The rows come from 6 hidden closed curves, with some noise, and rows from the same curve form a group. Each curve winds through 8 dimensions. The rows are also pushed far along 4 directions, which tell nothing about the answers.
Some rows, each with its group after it:
[ -8   1   2 -17   4   3  -3   1  14  16   2 -22   6  -7   6  -1  -4 -20
 -17]	(0)
[ 11  -6   4  21  10  14 -16  21  23 -16 -12   5 -11  -8 -16  13   6  -4
  -1]	(5)
[  1  12  28  -2 -10   3  16  -8  15  -5   2  21   6  -5  10  -2   8  -6
  13]	(1)
[  6  -3  -8   0  -6  -3  -3   0 -20  15  14  -3 -18   8  -3  12  24  13
   4]	(3)
[  2  -5 -22  -5  14  -1 -14   6 -14   6  -7 -19   4   1 -13  14 -11   7
  -9]	(2)
[ -1  11  -6  -7   6   3 -10   1  -2   4   2  -9   6  -1 -10   9  -9   3
 -11]	(4)
[  7   0  -8  -5  -9  -1   2  -9 -26   4  14 -10 -15  12  -2  14  28  15
   8]	(2)
[ 4  9  2 -4 -7 -6  0 -8  0  2  6 -6 -6  7  2 -2  3  2  1]	(0)
[ -4 -11 -16 -10  11 -13  -6   7  -6   8  -1 -16   4   4  -1  -5 -19   5
 -12]	(1)
[  4  -3 -15  19  17   8 -20  16  -3 -19 -11   3  -1  -1 -26  13 -12  15
  -3]	(4)
[ -2  -1  19   2 -13   9  12  -1  15   4  -8  20   3 -11  16  -1   8 -12
   8]	(5)
[  0   3   2 -18  -1  -9  -4   5  18  11  -3 -13  16   3  11 -17 -33 -12
 -12]	(5)
[  9   7  -9   4  -8   7 -22   7  -1  23   0 -18  -6   4 -18  25  15   7
  -8]	(0)
[  4   2   2  -2   6  -4   4  -2   8 -11  -5   0  16  -2  -1 -10 -23  -5
   4]	(2)
[  0   3  -8   2   4  -3  -2  -7 -19   1   9  -1 -18   4  -4   3  11   5
   1]	(1)
[  3   4  -3  -7  -7   1  11 -14 -25  12  22   2  -8   2   1   5   9   7
  14]	(3)
[  2  -1  -1   7  -4   1   4   1  -7 -14  11   9   0   1  -2  -1   9  13
   4]	(3)
[-2  5  5 -3  1  9 -5  2  4  2 -7 -5  5 -4 -3 12 11 -4 -6]	(3)
[  1 -12   0  21  -2   0 -13  14  30  -8  -9  -2  -4  -6 -11   8   3   8
  -6]	(4)
[  2  -3  -7   5  10   0  -5   4  -7  -7 -11   5   1  -2  -8  10  -1   8
   0]	(0)
[ 3 -4 -2  0  6 -3 -5 10  6 -1  5 -1  3 -3 -8 11  0 11 -4]	(5)
[  4  -1 -14   1   9  -3  -8   3  -4   6   2 -15   5   1 -13   2 -11   1
  -4]	(0)
[ -1   5   1 -10  10  -1   5  -5   8 -12  -7  -7  15  -3   5 -18 -31 -17
  -1]	(4)
[ -4   7   5 -12 -13  -5   9  -7  -1   7   6   3   9   6  15 -14 -13  -3
   1]	(5)
[ -8   0 -10   8  -1   7  -3  -2 -12 -10  -9   0   3   3  -2  -6  -3  -1
  -2]	(1)
[  0   9  22   7 -15  16  10  -5  13  -9   4  21  -9  -8  10   0  22 -12
   7]	(5)
[  0   1 -10 -16   1  -5   6 -18  -9  12  19 -28   0  -2   0  -2  -3  -9
  -1]	(4)
[  3  -1   1  15 -13   8   8  -8 -11   0  12   7 -14   1   0   1  28  -1
  13]	(1)
[  4  16   2 -19  -5   2   0  -6   0   6  10 -13   7   2   3   0 -11  -6
  -4]	(2)
[  3   1  -9  -6  17  -2  -2   2  -4  -5  -4   1   5  -5  -3  -5 -31  -8
  -2]	(3)
[ -9   6   5 -17  -7  -6  -3  -2  10  16   0 -10   5   1  11   0  -2  -4
 -17]	(0)
[ -9  -6 -10 -11  18  -6   2  -3  -2  -6 -17 -11  15  -2   5 -16 -34 -14
  -6]	(2)
[ 11 -14  -2   5  18  -3  -4  22  16 -23 -11   4  10  -4  -6  -3 -23   4
   1]	(1)
[-11 -17 -15  12   7 -12  20 -11 -22 -22   5  17  12   0   2 -23 -27  14
  17]	(2)
[ -4   4  13  -2   1   7   4  -3   7   6  -6   3   0  -5   4   0   6 -15
   1]	(4)
[  5  16  -2 -16  -9   9  -2  -8 -16   8  11 -10  -2   6   2   6   4  -3
  -1]	(2)
[  9  -1 -21  -3   7  -3  -9   2 -27  -1  -2 -18   7  14 -17   8  -8  16
   6]	(1)
[ -2  -7   3   0   0 -11  11   0   2  -3   8  13   3  -4   6  -2  -2  10
   2]	(3)
[  2   4   1  -2 -12  -3   5  -9  -1  18  17  -4  -6   1   4  -6  -1  -6
   7]	(0)
[  0   0  14 -10 -12  -3   9  -6  20  21   1  -3   3  -8  16  -4   3 -18
   0]	(0)
[  5  10  -7  -4   1   1  -3  -4  -8   0  13  -4  -1   2  -7   0 -13   4
   1]	(3)
[  0 -14   1  28  -4   8 -12  18  23   0  -8   7  -3  -6 -12   6   5   3
   0]	(2)
[-2 -2  1 -4 -1  8 -1  1 -1  3 -5 -6  4 -3  1  9 13 -2 -5]	(3)
[  2   2   6  18  -2   8  -4  -2   9 -11  -5  11 -13  -5 -11  12  12   4
   7]	(0)
[  4  -7   1  11  -8   8   1   6   0   3   6  10 -14  -5   0  10  25   3
   2]	(3)
[  7  -6  -7   6  10   4 -10   8  -2  -4 -11  -8  -8   2  -9   7  10  -2
  -2]	(2)
[ -5  -9  -2  -3   0 -15  11  -2   3   2   8   4  13  -2   8 -14 -18   5
   0]	(2)
[  7   0 -17   4  11   1 -18  11  -4  -5   3 -11  -9   4 -17   4 -15   7
  -7]	(2)
[ -9   4   0  -2   1  -4  -7  -1   8  10   1  -7   3   0  -1  -6 -14  -4
  -9]	(1)
[ -2  -6  17  16 -11   7  -4  17  36  -3 -10  13   0  -5   6  -6   6 -10
  -5]	(2)
[ -5  -2   7  -9  -1   2  12  -2   8  -1  -7   9  13  -8  18 -14 -14 -17
  -1]	(1)
[  2  -3  -4   5  -2   1  -2   6   7  -8   6   7   1  -3  -2   0 -11   8
  -1]	(5)
[  2 -10 -10   6  14  -5   5   0 -10  -7   3   6  -4  -3  -6  -5 -14   3
   8]	(5)
[ -2   4  -4  -6   5  -6  -3  -4   0   3   6  -3  -5  -4  -1   1 -11   0
  -6]	(5)
[ -7  -3   1   0   2  -2  -2   5   4   1  -4   3   1  -3   2   6  11   6
 -11]	(0)
[ -3   3  10   2   4  -1  12  -3   6 -10   2  20   3 -12   7  -2   0  -1
   1]	(3)
[  6  -2  -2  -4   3  12  -2   4 -13  -2   4  -8  -8   1  -6  15  19   2
   5]	(4)
[ 7 -6 -3  9  7  4  0  5 -2 -3 -8  3  2 -2 -8  0 -3 -4 10]	(2)
[  3   0  16  -2 -18   2  15   1   1  -1   9  21  -4   1  17  -2  17   5
  10]	(5)
[  1  -5 -13  15  14  10 -13   8 -13  -9 -12  -3  -7   3 -19   6   0   2
   3]	(4)
[  8  -2 -28 -15  10  -3 -11  -2 -27   7  14 -36  -5  12 -13   3 -16   5
  -4]	(4)
[-3 -8 -3  2 -4  3  6  2 -8 -5  4  0  4  1  4  0 17  5  0]	(5)
[-10 -11 -12  24   3   0   5  -5 -15 -14   5  13  -3  -1  -8  -7   1  12
  10]	(5)
[ -3  -2  -7  -1   2  -1   8  -7 -20   4   3   7   0   0   0   1  -5   5
   9]	(1)
[  1  -3 -14  -2   6   2  -5  -3 -12  11   0 -11  -3  -1  -6   1 -14  -6
   1]	(3)
[ -6  -6 -14   1   7   8  -7   8 -10  -4  -2  -8   3   0  -4  -1  -4  -1
  -9]	(0)
[  0  -1 -14   3   4  -5  -7  -1 -21  -4   3  -5  -9  12  -7   3   6  15
  -2]	(5)
[ -3 -12   1  -2  13  -7  12   1  -5  -8  -8   9   6  -4   8  -6   1  -1
   3]	(5)
[ -4 -13   6  24  -2   9  -7  19  24 -11 -17  15  10  -7  -9   8   6   8
  -1]	(5)
[  7   8   5 -20   0   0  -9  11  17  19  -7 -10  11  -3   5   5 -23 -11
 -10]	(2)
[10 -2  1  4 10  5 -5 12 -3 -7 -5  5 -6  1 -8  6  2  1  5]	(4)
[ -2  -1 -14   7   3   4 -12   0 -14   1   7 -17  -4   5 -18  13  18  13
  -4]	(1)
[ -8  -7   2  24   3   0   3   4   6 -14   1  21  -3  -6  -7  -4   2   9
   4]	(4)
[  7  12   4 -17   0  -2  -5   0  -1  16  -1  -5  -6   4   5   6  -2  -7
  -6]	(3)
[  0   4   2   1 -16   9   3   3 -12   5  12   9  -6   7   7  -3  13   3
   3]	(0)
[  1 -13 -26   5  16  -5   8  -8 -35 -28  11  -1  -1   6  -7 -15 -26  12
  16]	(4)
[ -5  -4 -33   5   8   3 -11   0 -42  -7   2 -10  -8  14 -13  -2 -10  15
  -2]	(1)
[  5  -2  -5  13   2   4 -11   8  12   5  -4  -6   1  -3 -14   5  -3  -2
  -1]	(0)
[  5  -1  -2  -4   5  -6   4   2   1  -7   1   7  11  -1   1  -7 -30   3
   6]	(2)
[ -7 -17  -9  16  12  -7   5  -1   5 -22   0   4   4  -6  -5 -17 -23   1
   6]	(4)
[ -6  -1  -4  -1  -1   7  16 -15 -26 -16   6   2   0   4   7 -14   8  -5
  12]	(4)
[  7   0  -2  -5  -9   9  -5  10   0   3   3 -11   7   6  -2   2  -2   2
   2]	(1)
[  9   0   5 -12  12  -5 -11  15  22   5 -13 -15   6  -3  -2  11  -7  -6
 -14]	(0)
[  0  -9  -7  10   7   7   1   9 -10 -23  -5  11   9   1  -7  -1  -9  13
   8]	(1)
[ 4 15  2 -9  5 -1 -3 -5 -5 10  7 -1 -8 -1 -3  4 -3 -6 -3]	(3)
[  6  -7 -13 -16  12  -7   0  -2  -3   0  -4 -26   6   1   2  -1 -12  -7
  -5]	(4)
[ -6   6  13  11  -8   5  -2   0  19 -10  -9  11   8  -2  -1  -2  -3   0
   1]	(3)
[  2  -1   9   1   1   8  -6  13  28  -3 -16   3   8  -9   4  -5 -17 -18
  -6]	(1)
[  4 -10  -6  18  12  -1  -9  14   3  -6  -1   7 -12   1 -14   0  -7   5
   4]	(3)
[  0 -15 -14  11  32  -1  -5  17   3 -30 -20   8  13  -7 -12 -10 -41   1
  -1]	(0)

New rows. What belongs after each?
[ -4  -1  -1   4   4 -14   0  -5   8   1   4  -3  -3  -1  -3  -4  -6   3
  -3]	(0)
[ -7  -7  -1 -16   3 -10  16  -4  -4   0   5  -4  17  -1  16 -18  -9  -6
  -4]	(5)
[  1   3   2 -20   8 -12  -6   3  16  13  -8 -12   7  -3   6   1 -25  -7
 -13]	(0)
[ 2 -2  3  6 -4 -2 -2  1 16  9  5 -4 -4 -3 -2 -6 -8 -9  2]	(0)
[  7   6   3  -2  -3   1  -1 -10   1   1   3 -10 -11   1  -3   8  16  -3
   3]	(0)
[ -8  15   9 -12  -9   1   7 -11  -3   5   1   3   8   1  12  -5   4  -6
  -5]	(4)
[  5   2   9  -1 -16  13   1   5   3   7   4   1  -4   2   8   3  24  -7
   1]	(0)
[  0  10 -17  -2   2   4 -12  -5 -23   1  10 -12  -1   5 -15  12   2  12
  -6]	(4)
[ 1 -4  1  4 -1  3  6 -5 -1 -5  0  0 -3 -6 -2 10 19  2  3]	(4)
[ -1   0  11   0   7  -8  12 -10  12 -15  -6   8   3  -6   8 -10  -8  -8
   5]	(0)
[ 5  0 -1 -2  8  9  0  0 -6 -4  2 -4 -4 -4 -5  5  3 -7  4]	(0)
[  1   7   9 -15  -6  -1   4   3   5   6   0   3   6   0  16  -3  -1  -6
  -8]	(2)
[  9  -1  -5   3  -1   8  -8   0  -9   2   5  -9 -20   2  -9  15  16   2
   5]	(0)
[  3  -4  -5  -3   3  -4   1   2 -14   8  -1  -2   1   7  -2  -3  -5   1
   8]	(5)
[  8  -4  -1  -5   5 -14   7  -1  -1  -3   6   1   4   1   0  -3  -8   8
   7]	(2)
[  1   5 -11   1   4  -1  -5  -8 -13   6  -6 -10   4   4 -10   1 -10  -2
   4]	(1)
[  2  -5 -18 -26  11 -18   7  -9 -18   2   8 -26   8   8  10 -18 -28  -4
  -4]	(4)
[ -5  -7  -8  -4   6  -9   6  -6 -11  -6   3  -1  -2   1   4  -6  -8   6
   1]	(2)
[ 3 -9 -6 -2  2 -4 -2  9 -3 12 -3  1 -3  2  6 -5 -7 -4 -2]	(2)
[  0   4  16 -13   3  -2  -2  11  28  14  -5   8   2 -11  13  -5 -20 -19
 -12]	(2)
[ -8  -2  19   8  -4 -10  22  -5  17  -7  -5  37  16 -11  17 -19 -16  -2
   9]	(0)
[-2 -6  2  2 -3 -8  3  6 16  1  2  5 12 -6  1 -2 -9  8 -3]	(2)
[ -2   0 -11 -11   5  -7  -2  -2  -1   9  14 -21   6  -1  -1  -8 -19  -5
  -9]	(5)
[  6   6 -11 -16  -1  -4   9 -11 -31   7  14  -3   3   6   3  -2 -13   6
   9]	(2)
[ -3 -11   0   8  -3   1   4   3  -9  -2  -1   6  -5   5   1   2  18  10
   7]	(3)
[  1  -7 -21  14  10   2 -28  19  18  -4 -14 -18   5   0 -20   1 -33   3
 -16]	(5)
[ 5  3  4 -1 -9  8 -4  9 -1  3  0  4 -6  2  5  8 18  2 -4]	(2)
[ 5  1  4 12 -5 -5 -7  8 15  7 -2  8 -2  0 -6  6  2  9 -1]	(0)
[ 8  3  3 -4 -3  6  3  3 -3 -7 10  6 -4 -2  1  9  8  6  3]	(5)
[  8   2  -6   2   5  -2 -10  -1   3  -5  -3 -15  -8   5 -11   6   1   1
  -1]	(0)
[-4  4  2  9 -4  9 -5 -2 -4  2 -6 -1 -1  4 -8  4 14 -2  4]	(5)
[  3 -11  -3  33   4  -6  -7  10   8 -19  -4  20 -11   1 -16   1   3  21
   8]	(0)
[  8  -3   5  15  -4  17  -6  16  12 -13   0   5  -1  -3  -9   8  14   1
   4]	(5)
[  0   2   2 -12  -1  -8  15  -7  -4  -6  10  -1  12   3  12 -22 -19  -6
   6]	(1)
[ -4  -4  -6  -7   6   4  11  -3 -16 -14  14   1  -1  -3   6  -7   1  -1
   1]	(1)
[  0 -12  -9  11  11  -1  -2  -1   2  -8  -6  -6  -2  -4  -9  -5 -16  -5
   7]	(4)
[  7  -1  -2  26   4   8 -12   4   2 -19  -4  10 -19   1 -20  15  12  14
   8]	(0)
[ 5  6 -2 -1  6 -8 -1 -1 -4 -9  3  4  0  5 -5 -3 -9  8  1]	(0)
[ -3  -3   3   6   3 -14   8   0   8  -3  -5  17  12  -4   4 -12 -21   5
   2]	(0)
[ -1   6   8  -1  -6   7  14 -13   1 -15   8   5   5  -4   7 -11  -1 -10
  10]	(4)
[ -3 -15 -18  14   7  -2  -4   8  -8   0  -5  -1   3   0  -8  -6 -11   2
   0]	(2)
[ 5  1  5 13 -5  0 -4  1 15  6  1  4 -9 -5 -7  8  7  1  1]	(4)
[ -8  -3  -5   4   5   4 -11  10   4 -10 -15  -6   7   5  -3  -5  -7   0
 -10]	(4)
[  3   2   7  10 -14   7 -16  10  27   5  -9  -7  -8   2  -2   7  10  -3
  -9]	(0)
[ 3 11  1 -7  5  0 -2 -4 -4  6  6 -1 -3 -5 -3  9  3 -2 -5]	(3)
[  2  -2  -3  13  -8  12  -1   6 -12   0   5  12 -15   0  -1   9  32   6
   1]	(2)
[  6  17  10 -14  -9  10  -9  -2   8  22  -1 -19  -3   4   0   8   9 -18
  -6]	(4)
[  3 -11  -5  16   8   3 -13  17  21 -18  -3  -9   1  -5 -14   4  -2   5
  -8]	(4)
[  5  -3  -4   0   5   4  -5   1  -2  -3   0  -6 -12   0  -5   6   0  -3
   3]	(0)
[  8  -7 -18  15  13   1 -20  14  -8   1   1  -9 -16   6 -23   9  -3   8
   0]	(3)
[  3   1  21  -2 -22   3  15 -10  10   6   2   6   1   2  14   0  21  -3
  16]	(2)
[-2  7  3 -2  1  4 -6 -6 12  7 -6 -8  1 -8 -5  9 -4 -9 -4]	(0)
[  7   1 -17   4  -4  16 -12   5 -29   2   1  -7 -16  11  -8   9  16   2
   1]	(2)
[  4  -4  -7   5  14   5   2   0 -13 -14   1   2  -5  -1  -7  -1   0  -2
   7]	(5)
[-10  -1 -11  11   7  -2  -8  -1  -5 -10   2  -1  -4   1 -11  -2  -8   9
  -5]	(0)
[ -2  -4  -9 -11  14 -15  -3   0   3   1 -10  -7   7  -1   2  -7 -35  -1
  -7]	(0)
[ -4   0 -13 -20  17 -12   2  -1 -12   6  -1  -7  18  -1   3 -13 -44  -5
  -7]	(0)
[  8   3   2  -9  -3   6  -4   8  15   4   9 -11   2  -4   2   0  -9 -10
  -5]	(5)
[ -5   2   1  -8 -12   8  -2  -4   4  13   3 -14  -3  -1   9   0  11 -13
  -8]	(0)
[-9  0  3  9 -2  7 -5  5  9 -6 -9  5  5 -4 -1  5  9  2 -9]	(0)
[ -4   7  -2  10  -1   4   1  -3  -8 -14   7  15   2  -1  -5   1   1  11
   1]	(4)
[  5  -4  -4   2  10  -4 -17  15  14   0 -14  -6  -3  -1  -9  10 -16   4
 -10]	(0)
[ -4  -4  11   3  -7   0   3   7  21   1  -5   7   3  -3  12 -15  -4 -12
  -4]	(2)
[  3 -17   4  18  12 -11  10   8  13 -16 -10  23   4  -7   0 -16 -20   0
  14]	(2)
[ 3  7  5 -1 -7  8 -2 -2 -4  8 -6  3 -1  4  1  3  1 -5  8]	(5)
[-3  4  2  5 -4  4  1  1  4 -9 -3  7  8  0  1 -7 -2 -2 -1]	(0)
[  5  -3 -17   5  12  -4 -15   8  -7   5   2 -16   1   4 -19   8  -5   9
  -7]	(0)
[-2  0 -1  0  3 -1 -4 -2  4  4 -2 -8 -4 -3 -1  4 11 -5 -7]	(1)
[  0   1  -2   5  13  -3  -8  -1  10 -11  -9  -2  -1  -4 -11   3 -16   1
  -2]	(0)
[  9  -6  -2  16   1   4  -5  11   5 -19  -1   4  -1   6 -10  -4  -2   7
   8]	(1)
[  9  -6 -10   2  -5   4 -11  15  -5   2  -4 -11   3  11  -8   7   0  11
   0]	(1)
[  3  13  18 -16 -10  -2   8 -17  12  13   8 -10  -5  -3  12   5  16 -15
   0]	(0)
[  3  -3   3  -2   1  -6  -6  16  22   1  -5   0  11  -4   1   2  -7   4
 -13]	(2)
[ 2  2  7 -4  3  2  5  4  3  4  3 16 -5 -8  8 -1 -8 -8  0]	(2)
[ 4 -3  6 -1 -8 -4  0 11 13  3  3  5  3  1  7  0  4  7 -4]	(2)
[  1   0  25   5  -6   9   3   8  30  -8 -16  16   0  -9  10   7  16  -8
   1]	(2)
[ 0 -5  1 -9  2  0  5  4 -1 -7  3 -5  3  2  7 -2  8  0 -3]	(4)
[-4  3 -2  1  1 -4 -2 -3 -6  6 12  0 -6  1 -6  7 10 10 -4]	(0)
[-5 -1 -3  3  3  7 -4  5 -7  1  8  2 -3 -2 -6  6 12  5 -6]	(0)
[  3  -1 -16 -24   7  -8  -1  -8 -20  15  -5 -27  11   7   0   4 -15   0
  -2]	(2)
[-10   7  -6 -12  -6  -2  16 -25 -43  10   6   4  -4   9  12  -8  11   0
   9]	(4)
[  6   2  -4 -13  11  -1  -2   8   4 -10   0  -6   8  -3   0   0 -21  -1
  -7]	(5)
[ -3 -10   6   4  -2   4   8   7  11  -3  -8   9  12  -7   8  -6  -1  -7
   3]	(5)
[  1  -3 -14  -9   4  -1  -5   3 -24   2   3 -10  -5  10  -2   8   8  12
  -3]	(4)
[ -1  -3   7  10 -13   5   7   2   8  -5  -3  11  10  -2   5  -4   6   2
   6]	(2)
[  0  -4  -2 -14   2  -1   7  -1 -12  -3   9 -10   2   4   9  -2   9   0
  -1]	(4)
[  5   3   3  -8   1   6 -18   6  23  19 -18 -26  -1  -1  -5  11  -4 -20
 -10]	(4)
[ -1   9  24  -3 -16  12   5  -5  24   2  -9   4   3  -8  12   5  16 -17
   0]	(4)
[ 10   2   5  -6 -18  10  -6  10   5  14   3 -11   3   7   1  11  15   3
   1]	(1)
[  1  10   3 -10  -2   0  -1  -5   4  -1  13  -6  -4  -3   3   4   5  -2
  -9]	(5)
[ -5  -2   8  -1  -2   7   2  -2   9   2 -11  -1   1  -4   7  -1   3 -14
   0]	(2)
[  5   4   5   9 -10   1  -8   6  10  14   0   4  -4   1  -8  12  11   7
  -1]	(0)
[ -9 -10 -12   3   9   4  -4   1 -11 -11  -8 -10   3   4  -4  -5  -2   0
  -2]	(4)
[  9   3  -3  -9  -8   0 -24  16  15  27  -8 -30   2   9 -10  20   8   4
 -15]	(1)
[  4  -2  -2  16   4  13  -9  15   2 -20 -14  17  -3   0  -4  -1  -7   1
   2]	(2)
[  5   7 -10  -1   4  -6   4 -10 -27  -8  13   1  -7  10  -6   0   2  15
   8]	(0)
[  0   3 -12 -20   3   1  10 -14 -28  10  21 -11  -5  -1  10  -8  -9 -11
   2]	(1)
[ -7  -7  -3   5   5  -3  11   1  -9 -11  -1  19   2  -4  10 -14  -3   0
   1]	(2)
[ 8  2  8 -2  4 -5  4  4  9 -2  4 10  5 -6  0  3 -6  3  3]	(2)
[-1  0  1 -5 -6 -3  5 -2  3  8  8  0  9 -4  2  6  1  7 -2]	(2)
[  4  -4   0   7   7   6 -16  16  19 -15 -21  -4   3  -1 -10  11  -4   3
  -9]	(2)
[ -3  -2  -8 -25   5 -15  16 -11 -15  17   7  -6  18  -1  18 -20 -30 -11
  -1]	(0)
[  0  17   7 -26 -19  -1  -5  -5   7  30   7 -22   8   8  11   2  -3  -9
 -12]	(5)
[ -1  -8  11   9  -9   1   5   1  17  -7 -10   6   4   0   4  -4   0  -1
  11]	(2)
[  2  -2   2  -8 -13   3  -5   9   6  14   6 -10  -3   5   8   2  10  -2
  -8]	(1)
[ -5  -6  -2   8   1  -7   9  -5   3 -18  -7  10   5   1  10 -23 -18  -3
   4]	(0)
[  9   4  17  -1 -21   8   0   7  19   9  -1   6   1   3   8   3   3  -4
   6]	(2)
[  5  -7  -6   8  -4  -2 -15  15  15  10   2 -12   1   2 -11  11   3  11
  -8]	(2)
[ -2  -4   1  -6   7   0   4   2   8   7   2  -2   4  -9   7 -12 -17 -19
  -3]	(3)
[ -1   3  -3   6 -12   5  -2  -6  -1  -8   4  -4  -3   5   0  -3   1   3
   2]	(4)
[ 1 -1  0 -9  0 -2 -1  5 -7  5 -1  0 -1  4  5  5  9  6 -4]	(4)
[  7 -11  -9  -1  11  -3   0   4 -12   1 -13  -5   0   2  -3   4  -4   0
   6]	(2)
[  3   5  17   1  -6   1   8 -10  13  -4   0   5  -7  -5   5   3  16  -7
   7]	(0)
